The rows are grouped in 4 different ways at once. Each group adds its own fixed numbers to the row, and there is some noise. The rows also spread widely along 12 directions, which tell nothing about the answers.
(in the rows, 128 means zero)
Some rows, each with its group in each grouping after it:
[125  79 149 126 101 132 177 118 152 120 104 106 104 130  84 128 125 146
 174 134 144 150 126 142 176 103 151 127 130 129] -> (4) vel K_893 rik
[ 24 144 160 116 213 109 119 202 124 169  96 117 108  92 154 134 177 127
  55 132 126  86 183  90 110 128  63 210 142 178] -> (3) tutuk K_893 refuz
[ 93 106 103 154 152 143  85 143 122 140 149 152 134 126 142 130 115 123
 116 111  98 127 196  79  76 114 101 143 133 140] -> (1) dof K_265 rizu
[ 52 126 138 134 164 151 123 124  90 108 217 131  95  95 144  85 108 119
  95 133  55 178 157  89 110  89  61 196 152 189] -> (1) bope K_592 rizu
[130 107 149 117 168 148  90 128 123 134 123 166  69 142 104 127 174 157
 136  91 116  97 125 106 140 167 121 178 135 146] -> (5) dof K_292 refuz
[105 101 113 124 134 150 158 138 118 112 101 158  99 144 158 103 124  93
 124  69 117 143 157  97 121 134 150 145 146 122] -> (0) vel K_900 rik
[ 82 115 172 108 131  97 149 134 125 134  63 121 111 128 141 111 189 108
  94  78 107  76 136  86 102 138 158 117 139 116] -> (3) bope K_292 rik
[129  62  92 109 115 190 130 156 124 114  51 184 123 170 151 140 160 123
 148  39 131 104 158  93 124 174 128 156 146 141] -> (5) Fupe K_265 rik
[102  64 121 147  77 151 202 124 131 126 101  89 149 136 106 137 103 134
 183 132 151 147 142 180 164  97 112 122 114 148] -> (2) tutuk K_592 rik
[ 99 116 120  85 143  91 129  91 100 139 122 156  82 142 173  82 123  94
  88  35 109  99 143 140 106 134 162  99 123 112] -> (0) Fupe K_900 refuz
[104 100 152 117 102 107 149 134 118 125 121 101 132 133 116 111 138 109
 138  99 116 108 130 121 112 107 159  90 118  95] -> (4) bope K_265 rizu
[ 95 110 137 136 118 108 174 137 122  95  83 130 109 158  94 109 159 120
 138  74 149 122 126  85 124 134 166 115 166 131] -> (2) tutuk K_265 rik
[131  92  97  74  93 128  93  92 141  68 157 125 116 130 129 119  61 143
 164  74 125 160 103 118 121  93 182  85 125 124] -> (1) tutuk K_265 rizu
[127  87 128  74 111 141 117  85 102  91 154 153  79 153 100 104 144 146
 151  66 110 123  98 131 149 135 145 126 142 135] -> (3) bope K_900 rizu
[101  59 102 157  88 139 123 105 114 126  99 127 161 124  91 170 136 159
 161  98 114 116 149 130 107 133  79 114 129 169] -> (3) Fupe K_265 refuz
[ 93 121 127 130 151 145  83 144 136  99 157  98 132  82  80 176  96 178
 159 145 162 147  71 131 117 116  97 151 131 183] -> (1) tutuk K_592 rizu
[107 170 158 172 190  74 162 110 137 180 119 108  94  75 175 100 105  94
  86 118 115 125 129 133  95 115 163 112 108  93] -> (2) Fupe K_265 rik
[ 84  87 118  82  93  74  95 111 136 106 107 117 128 146  76 142 118 164
 144 101 143 114 152  89 124  90 148  85 155 154] -> (3) Fupe K_893 refuz
[118  93 103  94 161 153  54 131 185  98  86 153 106  95  80 198 128 220
 157 125 184 143 102 109 168 134 119 169 157 208] -> (0) vel K_893 rik
[ 74 130 101 120 161 109  91 129 101 113 154 136 113 131 101 139 104 163
 122  92 160 114 116 137 108 125 101 112 136 167] -> (5) tutuk K_265 refuz
[111  92 117 155 142 148 108 139 138 139 116 150 117 133 108 139 137 144
 152 108 127 123 166 103 118 139 102 159 135 152] -> (1) tutuk K_265 refuz
[ 51 134 123 115 144 120 171 183 117  94 127 123 111 142  97 109 108 126
 134 116 167 171 142  83 141  88 122 163 191 154] -> (3) Fupe K_900 rizu
[132 136 161 211 152 128 149 134 131 150 110  97 121  80  78 160 134 143
 160 144 148 125  74 127 105 150 127 124 121 121] -> (4) Fupe K_265 rik
[122  88 143 152 132 160 177 162 119 166 138 106 104 124 113 119 102 116
 172 150 139 143 155 156 164 119 104 180 109 123] -> (0) Fupe K_893 refuz
[ 72  37 160 112  57 130 175 122  89 140 106 102 158 144 142 109 183  77
 125  91  37  84 188 118 104 106 104 105 101 122] -> (5) bope K_592 rizu
[103 150 149 144 172 114 121 185 145 132 116 123 102 107 107 126 119 134
 135 129 147 140 131  58 116 117 136 170 158 127] -> (3) Fupe K_265 refuz
[ 10 129 118 130 159  88 175 165 117 156 148 110 110 164  78 104  94 152
 129 158 203 136 197 165 166  69  74 150 155 179] -> (1) tutuk K_292 refuz
[ 33  90 169  48  98  88 225 147 118 119  60 114 108 162 185  64 183  63
  66  61  84  99 180  93 146  90 161 115 147 115] -> (5) bope K_900 rik
[111  64 135 173 104 161 119  89 101 135 149 126 123 106 125 123 158 128
 143 117  35 113 166  98  96 134  79 142 107 149] -> (3) tutuk K_265 rik
[156 101 136 223  94  94 185  97 138 159 111 110 127 143  78 126  91 106
 176 134 147 150 168 130 105 110 187  58 124  70] -> (1) dof K_893 rik
[ 98 149  76  95 210 125  28 131 109 124 147 200  87 148 159 124 104 152
  89  53 151 104 153 105  83 143 135 132 150 150] -> (5) dof K_292 rizu
[110 104 142 103 137 142 148 142 111 125 100 127 108 121 168 107 156  97
 111  61 104  96 123 121 104 148 149 144 112 106] -> (3) tutuk K_265 rizu
[ 86 123 143  51 175 138  39 164 113 120 145 116 115 108 141 159 147 141
 116 103 118  58  74 121  96 146 108 148  99 142] -> (2) vel K_900 rizu
[129 100 143 167 125 149 150 143 135 128 102 145 105 144  91 117 148 132
 164 115 138 142 151  96 139 129 135 149 158 133] -> (4) bope K_592 rik
[ 57 106 159 116 105  76 180 131 112 105 128  93 117 152  48 113 150 141
 131 126 156 135 137 118 145  81 144 100 164 144] -> (4) dof K_893 rizu

New rows. What belongs after each?
[ 95 124  76 162 190 175 123 185 119 142 134 163 112 145 144 133  71 135
 140 129 180 159 188 128 128 123  83 188 149 159] -> (2) vel K_893 rik
[106  96  93 115 114 122  68  96 155  79 120 146 127 111  86 156 109 191
 148 102 137 152 125  79 129 102 139 103 166 184] -> (0) bope K_265 rik
[124 112 135 234 165 125 178  87 149 193 134 139 102  71 132 120  95 130
 140 152  93 189 188 149 140 104  93 167 120 148] -> (5) Fupe K_592 refuz
[ 87 102 131 102 143 119 115 101 113 135 100 154 110 122 167 120 160 124
  84  65  92  92 147 120 102 137 122 117 127 153] -> (5) bope K_592 rik
[118  77 116  98  85 100 167 113 140 120  84 117 133 156 119 132  97 111
 151  74 165 125 138 162 124 110 192  61 116  95] -> (1) vel K_893 rizu
[ 73 114 135 116 120 123 164 154  87 115 107 120 132 138 181 102 128  69
  92  67  90 108 143  93  81 123 138 104 132 106] -> (5) bope K_900 rik
[125 148 144 145 172 153 125 159  74 129 134 136  96 121 162 116 124  83
 112  65 121  98  78 108  62 179 140 139 120 104] -> (5) Fupe K_592 rik
[139 102  98 121 117 150 110 111 143  84  89 131 142 104 161 158  84 131
 146  68 133 149  91 127  97 130 161 105 124 138] -> (2) vel K_592 rik
[ 71 109 129 137 139 113 171 146 134 115 143 126 107 148  80 106 119 137
 152 134 151 165 167 112 158  80 124 149 161 150] -> (2) vel K_265 rizu
[ 95  61 100  76  94 172 182 111 120  75 123 147  93 167 130  95 109 148
 148  87 130 180 154 137 199  98 114 168 166 182] -> (2) bope K_893 rik
[ 92  86 138 187 118 141 174 115 123 111 130 137 109 128  65 132 142 137
 160 125 108 172 145  97 134 126  90 163 164 169] -> (1) vel K_900 refuz
[100  93 114  81 155 142 116 135 110 138 117 180  80 183 137 100 169 137
 115  64 132  90 174 130 152 148 110 168 138 150] -> (2) dof K_265 refuz
[106  82 111 109 112 142 117 111 113 116 123 145 107 145 142 108 129 115
 135  75  98 114 160 106 118 128 138 122 127 132] -> (0) tutuk K_900 rik
[139  79 168 147  94 117 178 124 144 124 104 108  97 132  46 125 152 134
 190 125 141 148 118 100 163 122 177 134 146 113] -> (0) Fupe K_893 rizu
[105  87 137 101 122 109 136 118 155 142  86 114 122 115 117 158 127 146
 147 111 139 109 121 163 148 116 136 109 103 132] -> (5) vel K_900 refuz
[132  71 125 165 117 143 146 138 146 204  92 143 136 129 191 101 108  76
 142 111  74 122 251 122 111 102 124 142  93  89] -> (4) Fupe K_592 refuz
[100 154 175 175 165  93 147 117 109 154 188  92  90  83 150  76  98  85
 106 144  59 136 139  92  86  94 147 116 100  91] -> (5) tutuk K_265 rik
[ 68  89 118  98 143 155 114 151 139 118 106 122 132 114 135 154 137 158
 131 125 125 115 140 124 141 113  77 165 126 184] -> (2) vel K_265 rik
[148  70 128 173  93 147 156 111 127 118 102 144 118 138  86 134 138 131
 183  89 105 146 138  95 128 143 137 129 140 127] -> (5) Fupe K_265 refuz
[ 73  69  93  97  96 110 119 113 135 118  95 113 161 132 127 159 104 145
 128  89 148 115 160 150 111 100 125  83 121 157] -> (1) tutuk K_893 rizu
[113  94 117 160 129 122 123  92 156 127  80 123 163  57 175 170 103 120
 110  87  84 148 133 130  75 114 139 100 106 140] -> (5) vel K_592 rizu
[122 114 151 140 102 101 129 152 139 143 131  66 142 101 103 146  75 110
 178 148 137 127 107 119 111  96 163  91  98  84] -> (0) Fupe K_900 refuz
[ 93 117 104  95 156 146 103 119 112 110 124 148 108 115 165 137 111 140
 103  74 122 120 105 139 116 138 113 126 129 158] -> (5) bope K_900 rik
[ 92  97 102 114 141 105 159 103 139 151  82 167 104 156 176  91 126 106
 100  68 123 117 208 138 129 109 152 108 127 121] -> (2) vel K_265 rik
[100  79 121 140 114 103  87  94 131 143 121 124 134 106 104 154 124 157
 136 119  95 117 169 106 104 109 103 113 126 160] -> (3) Fupe K_893 refuz
[ 52 146 153 141 177  81 141 136 168 154 130  90 111  55  98 148 100 180
 118 185 157 167 135 138 161  64  84 168 146 194] -> (3) Fupe K_592 refuz
[106  45 133  75  57 135 163 138 114  97  81 108 137 177 100 131 141 120
 166  75 138 104 133 143 146 121 145 101 123 122] -> (4) vel K_893 refuz
[143  93 112 151  97  96 140  82 132 114  76 159 116 166  76 123 143 145
 157  58 159 116 131 119 118 141 191  51 153 110] -> (4) bope K_265 rik
[ 77 108 152 102 172 174 118 185 148 109  93 133 110 100 149 143 161 129
 116 110 113 129 124  76 124 141 101 219 145 169] -> (1) vel K_292 rizu
[ 59  75 135  73  99 147 160 135  72 110 124 108 132 160 130 120 153 117
 122  71 125  79 107 176 120 140  96 120 111 147] -> (1) bope K_292 rizu
[169  98 107 104 133 172  80 122 106 108 152 160  82 156 143 119  88 115
 161  70 124 114 109 118  97 162 163 123 112  97] -> (1) vel K_893 rik
[131 105 125 106 143 153 162 160 179 113  81 137  96 125 136 130 100 140
 160 113 165 164 127 116 177 106 168 158 138 123] -> (5) vel K_265 rik
[ 80  90 148  79 142 145 176 181 169 146  83  99 123 102 173 132 113 109
 120 136 134 143 161 140 161  89 126 181 110 132] -> (1) vel K_893 rizu
[ 61 143 150 184 167 110 142 117 110 140 208  92 110  71  90 123  90 150
 121 179 105 169 125 134 121  86  59 156 129 177] -> (1) bope K_265 refuz
[112  87 115 118  93 136 114  77  77  72 157 147 103 174  59 127 140 156
 155  67 133 118  91 125 107 148 128  91 157 166] -> (1) dof K_592 rik
[ 96 152 102 154 183  84 102 114 143 130 112 147 120 103 128 140  98 146
 109  85 176 142 130 131  93 119 156 105 150 150] -> (2) tutuk K_592 rizu
[ 53 108 154  80 143 126 184 193 116 137 116 110  96 168  82 111 162 132
 149 130 178 105 136 138 182 112 103 178 150 149] -> (2) Fupe K_900 rizu
[123 128 151 138 167 151 164 158 114 149 142 147  63 153 130  73 136 102
 141 114 128 127 151 114 142 131 144 166 130  95] -> (4) vel K_265 rik
[ 83 104 168 149 142 139 175 136 116 152 117 100 110  94 124 128 152 121
 125 137  98 121 124 131 131 124  88 163 118 155] -> (5) Fupe K_592 rik
[ 91  95 124 111 114 169  99 171  98 123 158  88 149 127 117 155 104 137
 159 139 130  92 105 134 101 127  78 126  97 138] -> (1) bope K_265 rik
[136 115 116 134 150 168 107 163 153 107 105 139 117  94 173 130 100 122
 137  94 109 161 138  72 113 129 137 185 134 130] -> (3) tutuk K_265 refuz
[ 92  65 113 127  89 164 183 134 122 124  75 130 152 138 179 113 124 101
 126  81 102 141 185 135 128 105 114 131 130 141] -> (4) bope K_592 rik
[ 85  82 141 158  90 163 179 120 101  93 159  83 128 103  73 136 119 154
 175 155 100 166 102 117 145 101  69 159 139 177] -> (3) Fupe K_265 rik
[123 112 140 153 153 147 147 161 158 146 121 126 100 107 107 133 107 146
 166 145 140 164 141 107 163 111 117 181 134 138] -> (5) Fupe K_265 refuz
[ 73  87 126 126 119 108 181 120 118 152  95 125 129 136 159 104 136 104
 111  87 105 116 184 144 130 108 108 128 121 138] -> (2) Fupe K_265 refuz
[ 47  82 129  75  88 128 164 144  82  95 158  83 140 146 111 119 109 134
 135 112 121 120 117 158 145  86  83 114 120 160] -> (5) bope K_265 refuz
